There are 7 hidden switches. A switch that is on adds its own fixed numbers to the row, and there is some noise. The rows also spread widely along 9 directions, which tell nothing about the answers.
(in the rows, 128 means zero)
Known rows, each followed by its switches (1 for on, 0 for off):
[204 152  91 141  97 157 126 104  90 123  95 133 135 187 163 147 109 135
 118 132 125 145] : 1 0 0 1 0 0 0
[167 163 134 157 112 220  89 160 135 194 110 139 118  86 115 180 110 158
 156 147  96 143] : 1 0 0 1 1 1 0
[135 182  93 147 123 129 120  68 110 138  99 140  80 134 180  98 110 190
 157  97 139 153] : 0 0 0 0 1 0 1
[101 119  85 137  89  95 134  67 107 103 132 114 128  66 156 110 170 140
 165 118 121 157] : 0 1 1 0 1 1 0
[137 119 137 149 145  85 124 182 115 133 119  88 148 141 145 187 138  99
 159 135 152 146] : 0 0 1 0 0 0 0
[109  89  60  70  88  39 102 117  50 134 120 103 154 190 135 100 100 136
 120  33 106 123] : 0 0 0 1 1 1 1
[154 123 121 166  98 114  74 131 138 155 117 140  64 117 146 154 122 147
 141 163 143 134] : 0 0 0 0 1 0 1
[158 140 133 115  83 119 139 142 113 150 121 113 139 114 154 166 116 121
 110 131 108 136] : 0 0 0 1 0 1 0
[ 94 105 109  95  90  45 160  96 104 130 133 125 101 100 171 124 124 137
 103  85 128 138] : 0 0 0 0 1 0 1
[179 136 115 144 121 139 146 144 133 145 121 118 152 132 156 186 105 127
 132 152 138 156] : 0 0 1 0 1 0 1
[168 170 114 127 136 156 155 154 107 153 104 114 154 124 183 174 108 161
 140 100 135 170] : 0 1 1 1 0 0 0
[180 181 131 151  92  81 111 132  83 137  74  97  74 114 221 165 154 161
 127 139 141 153] : 1 0 0 1 1 0 0
[ 84 155 102 102 120  52  87 147  52 142 100  70 158 113 122 115 153 134
 173  49 106 137] : 0 0 1 0 1 1 0
[ 92  94 152 146 146 146 122 169 135 156 138 113 142 121  82 157 138 113
 163 123 115 136] : 1 0 0 1 0 0 0
[152 177 109 123  64 102 151  65  77 123  88  70 156 166 136 106 142 131
 137 131  87 145] : 1 0 1 1 1 1 1
[138 147 130 158 119 108 109 162 105 139 107  81 156  80 127 171 169 102
 165 156 117 154] : 1 0 1 0 0 1 0
[177 155 112 120  92 131 147 146 113 131  94  86 175 144 171 155 132 124
 123 157 111 166] : 0 1 0 1 1 0 1
[121  88  99  98 132 112 191 125 120 133 121  94 192 252 123 148  78 100
 138  75 130 138] : 0 1 0 0 0 0 1
[135  85 110 144 118 145 166  90 135 160 130 136 104 204 139 165  81 164
 154  89 142 145] : 1 1 1 1 1 0 1
[ 57 131 121  82  92 133 180  40 104 114 145 125 147 127  91  46 134 133
 125  67  78 125] : 0 0 0 1 0 0 0
[142  78  53 140 195 162  88 183 105 118 149 153 207 126 128 151 109 123
 160  89 142 171] : 0 0 0 1 0 0 0
[131 138 120 137  93 144 140  82 102 131 110  98 140 176 117 123 129 129
 158 112 102 130] : 1 0 0 1 1 1 0
[ 99 176 105 111  85 115 178  74  89 120  97  89 152  88 152  99 162 138
 149  97  93 159] : 1 1 0 0 0 1 0

New rows. What belongs after each?
[187 127  96 102  62 152 134  93 120 159 128 172 101 146 152 139  63 152
  67 125 106 131] : 0 0 0 1 0 0 1
[ 89 129 109 126 108  95 132  74 114 119 139 150  82  71 153  94 145 151
 139 100 130 141] : 0 0 0 0 0 0 0
[ 96 102  81 116 120  95 135  76  95  89 135 127 150 156 124  86 135 112
 144  89 127 135] : 0 0 0 0 0 0 0
[128 118 110 184 200  87 136 147 107 101 130  93 142 164 182 157 145 138
 198 103 189 172] : 0 0 1 1 0 0 0
[130  90 117 102  43  40 117 111  83 147 114 116  88 136 152 162 127 112
 100 100 115 107] : 1 0 0 0 1 1 0
[124 152 121 118  83 105  70 144  89 163  89  94 129 132  92 122 143 120
 140 134  88 131] : 1 0 0 0 1 0 1
[153  36 104 153 129 174 129 127 150 142 162 179 122 171 107 183  82 115
 129 125 140 131] : 1 0 0 1 0 0 0
[109 160 178 133  80  91 167 109 140 168 120  89  79 106 151 138 134 144
 130 144 112 134] : 0 0 0 1 0 1 1
[103  96 130 182 136 120 152 117 164 116 149 117 114  88 151 158 163 120
 188 162 155 159] : 0 1 0 0 0 1 0
[118 192 134 103 135  94 124 155  68 156  83  77 141 181 158 123 119 155
 148  52 119 136] : 0 0 0 1 0 0 0
[104 126 162 115 117 114 118 226 134 179 120  78 160  69 111 169 150 114
 140 151  98 158] : 0 1 0 1 0 0 1
[ 91 162 183 105  67  76 163 113 116 162 112  64 121 116 104 140 145 104
 137 120  91 110] : 0 0 1 0 0 1 0
[140 102  67 155 152  81 122 135  79  98 113  94 178 165 164 158 144 109
 175  96 152 160] : 1 0 0 0 1 1 0
[ 89  85 111 168 189 123  70 186 129 133 144 120 144 105 107 152 150 120
 205 110 153 150] : 0 0 0 0 1 0 0
[ 88  58  95 103 122 125 126 132 104 119 156 107 204 165  73 123 116  91
 154  78  96 128] : 0 0 0 1 1 1 0
[ 51 130 181 132 114 161 212  67 170 151 147 115  93 120 117 112 132 153
 161 104 114 138] : 0 1 0 1 0 0 0
[127 160 143 134 130 193 134 126 143 176 117 138 119 156 110 153  86 151
 158  97 114 122] : 0 0 0 0 1 0 0
[146 112  76 121 119 133 136 120 118 103 143 164 148  47 172 137 134 123
 111 132 129 162] : 0 0 0 0 0 0 0
[171 122 110 176 101 105  69 141 102 123  98  80 128 218 138 149 144 115
 182 159 146 134] : 0 1 0 1 0 1 0
[113 113  88 153 158 175 143  94 123 133 118 140 144 193 115 127 107 143
 187  79 138 150] : 1 1 0 0 0 0 0
[140 142 133 136  87 140 113 141 112 159  99  98 136 102 118 167 154 123
 151 151 107 146] : 1 1 1 0 1 0 0
[113  85 103 138 147 163 156 127 154 118 168 149 170  65 122 128 126 124
 133 142 119 173] : 0 0 0 1 0 0 1
[ 88 122 125 124 130 145 124 110 120 135 136 125 133 136  91  98 128 135
 160  95 107 133] : 0 0 0 1 0 0 0
[124 112 125 122 112 127 155 127 113 149 115 116 120 152 147 154 123 141
 139  98 126 147] : 1 1 0 1 0 0 0
[118 115  98 121 131 134 130 150 123 140 130 139 141  78 152 151 126 138
 142 105 128 160] : 0 1 0 0 0 0 0
[150 142 111 136 144 203 160 139 148 132 145 153 167  29 171 162 128 150
 131 140 117 180] : 0 0 0 1 1 0 0
[117 145 134 143 144 165 148 135 151 147 137 144 127  67 137 149 128 139
 150 129 126 154] : 0 0 0 0 0 0 0
[146 114  76 139 120  76 110 129  92 112 113  95 157 167 154 132 140 119
 157 129 145 161] : 0 1 1 0 0 0 1
[ 99  98 137 150 158  75 115 184 119 166 133 112  93  92 155 168 139 148
 153 108 150 157] : 1 0 0 1 0 0 1
[113  68 116 134 120 124 159 123 144 106 161 120 179 124 109 154 132  73
 144 141 122 139] : 0 0 0 0 0 1 0
[ 75  97 156 141 161  65 176 147 133 121 140  89 129 129 165 170 147 114
 168  97 160 145] : 0 0 0 0 1 0 0
[110 173 177 135 114  69  91 187 101 177  68  45 100 192 140 166 145 136
 185 102 137 116] : 0 1 0 0 1 0 0
[165 113 100 147 109 121 139 127 117 128  98 100 151 189 151 164 127 114
 147 145 136 155] : 1 1 0 0 1 0 1
[135 120 116 157 132 158  96 140 123 126 113  94 158 181 108 136 140 122
 186 136 126 146] : 0 1 0 1 1 0 0
[138  93 124 171 157 164  91 159 144 149 146 149 113 141 117 163 109 136
 169 130 150 138] : 0 0 0 1 0 0 0
[ 82  61  88 109 114  55 148 113  89 124 148 119 144  90 140 152 139 118
 141  63 127 142] : 1 0 1 0 1 1 0
[170 138 128 127  58  87  97 147 104 140 101  97 122 131 149 174 134 104
 115 160 113 119] : 0 0 0 0 1 1 0
[114 142 151  76  63 129 141 143 105 172 104  89 146 147 113 137 119 126
 116  94  78 121] : 0 1 0 1 1 0 0
[ 94 149 124 154 188 140 152 140 127 148 111  87 149 192 140 121 114 163
 206  79 145 167] : 0 1 0 1 0 0 1
[192 172  95 136  71 155  81  86 111 159  91 156  87 179 126 119  81 154
 116 142 113 122] : 0 0 0 0 0 0 1
[137 101 140 140 118 150 186 104 150 123 154 127 143 138 132 162 119 116
 133 139 133 144] : 0 0 1 1 0 0 0
[148 155 112 124  87  66 120 118  73 112  73  63 142 233 165 129 143 117
 155 105 137 129] : 0 1 0 0 1 0 0
[162 121  68 138 142 122  94 151  74 123 108 132 149 120 180 154 132 151
 143  94 138 167] : 1 0 0 1 1 0 0
[140 171  85 130  98 113 134 103  83 134  85 110 128 102 185 128 144 156
 149  99 118 160] : 1 1 0 0 0 1 0
[116 118 141 127 111 135 128 128 138 163 143 150  83  93 136 145 112 150
 125 111 125 134] : 0 0 0 1 0 0 0
[153 148  99 143 125 171 142 127 123 138 119 123 155 123 159 146 120 148
 161 120 121 163] : 0 1 0 1 0 1 0
[ 99 125 115 160 153 119 114 139 118 111 127  87 170 134 106 127 156 103
 194 128 129 146] : 0 0 0 0 0 1 0
[146 135 105 150 152 176  82 186 130 132 125 128 183  78 103 156 143 101
 156 160 114 158] : 0 0 0 0 0 0 0
[ 72  91 107 114  96 136 179  48 129 128 137 143 109 115 119 103 132 145
 146  80 110 140] : 1 1 0 0 1 0 0
[113 117  88 140 152 105  61 166  92 164 124 120 129 146 113 122 107 154
 172  79 122 141] : 0 0 0 1 0 1 1
[122  88 108  94  96  43  80 194  50 147  85  63 159 204 127 160 142 105
 141  73 119 128] : 1 1 0 1 1 0 0
[107  82  85  96 128 163 169  87 120 150 147 186 131 145 112 137  64 145
 116  45 111 129] : 1 0 0 0 0 0 0
[152 110  81 133 110 156 144 114 131  97 127 129 182 100 153 142 145 110
 138 151 123 167] : 0 1 0 0 1 0 0
[ 99  55 123 111  76 120 187  69 162 144 163 145 112 138 109 145  99 122
 119 121 119 132] : 0 1 1 0 1 0 1
[128 102 132 133 129 191 156 126 170 166 154 148 153 127  75 161  83 114
 137 141 108 139] : 0 0 1 0 0 0 1
[146 147 111 115  82 107 136 107 102 136 107 120 117 111 166 142 134 139
 128 118 126 146] : 0 1 1 0 0 0 0
[134 180 135 128 127 136 149 141 119 136 104 103 151 104 153 143 138 126
 142 127 120 152] : 0 0 0 0 0 0 0
[127 107  99 134 130 127 102 169 105 158 107 106 149 137 131 152 127 142
 161 111 119 162] : 1 1 0 1 1 0 1
[115 105 107 170 153 132 119 125 118 126 110 105 135 184 133 149 141 130
 200 107 151 153] : 1 1 0 0 1 0 0
[107 132 102 126 116 187  76 115  98 164 121 138 146 107  62 107 122 150
 161  90  79 136] : 1 0 1 1 1 0 0
[ 90 127 157  97  52  73 152 122 135 165 122 103  89  74 137 130 146 125
 104 140  99 134] : 0 1 0 0 0 0 1
[131 141 115 151 157 170 132 141 132 165 113 131 139 144 113 150 104 137
 164 118 122 154] : 1 0 0 0 0 0 1
[ 90 131 105 123 101 147 150  52 125 119 123 125 127 149 116  86 134 141
 166  98 115 135] : 0 1 0 0 1 0 0
[124 138 106 128 137 115 147 126  99 106 133 103 174  99 151 128 154 124
 150 115 127 168] : 0 0 1 1 0 0 0
[127 115 110 136  95 132 152 107 135 113 131 111 158 106 135 137 149 103
 148 153 115 152] : 0 1 0 0 0 1 0
[ 53  99 135 101 112 128 192  93 133 129 152 129 146  38 114 124 152 117
 127  96  92 149] : 1 0 0 0 1 0 0
[ 96 136 192 162 100 102 162  99 168 166 109  78  66 219 113 142 125 126
 174 150 141 115] : 0 1 0 0 0 0 1
[133 132 122 141  82 117 158  77 122 100 135 102 155 117 122 128 153  93
 141 164 110 139] : 0 0 1 0 0 1 0
[133 178 125 122 116  93 147 128  85 154  85  79 139 170 138 140 120 137
 144  95 116 143] : 1 0 1 0 0 0 1
[112 153 125 152 170 132 166 134 124 133 117  72 177 172 144 136 123 141
 192  98 131 163] : 0 0 0 1 1 1 1
[168 149  82 172 134 123  59 161 106 147 104 146  97  61 170 153 140 156
 145 155 142 170] : 1 0 0 0 0 0 1
[101 120 124 159 118 139 142  92 146 151 126  96 131 164  99 134 118 138
 195 123 125 142] : 0 1 1 0 1 1 1
[ 96 104 140  99  90 117 185  84 114 105 141  85 194 176  76 109 139  82
 127 117  90 125] : 0 0 1 1 0 0 0
[157 194 113 122  71  92 183  61 103 107  77  77 129 165 201 107 144 141
 131 139 123 157] : 0 1 0 0 1 0 1
[122 179  84 154 165 145  85 137 106 138 105 127 139  90 140 104 133 165
 176 114 128 171] : 0 0 0 0 0 0 1
[124  97 102 122  81 151 114  90 120 155 136 155 116 125  87 136 104 122
 128 112  95 118] : 1 0 0 0 0 1 0
[112  92 124 128 117  78 164 127 114 142 110  90 134 207 131 152 118 110
 147 102 138 137] : 1 1 0 0 0 0 1
[146 171 151 133  94  92 105 147 107 158  93  89  99 149 147 136 133 139
 132 145 119 132] : 0 0 0 1 0 0 1
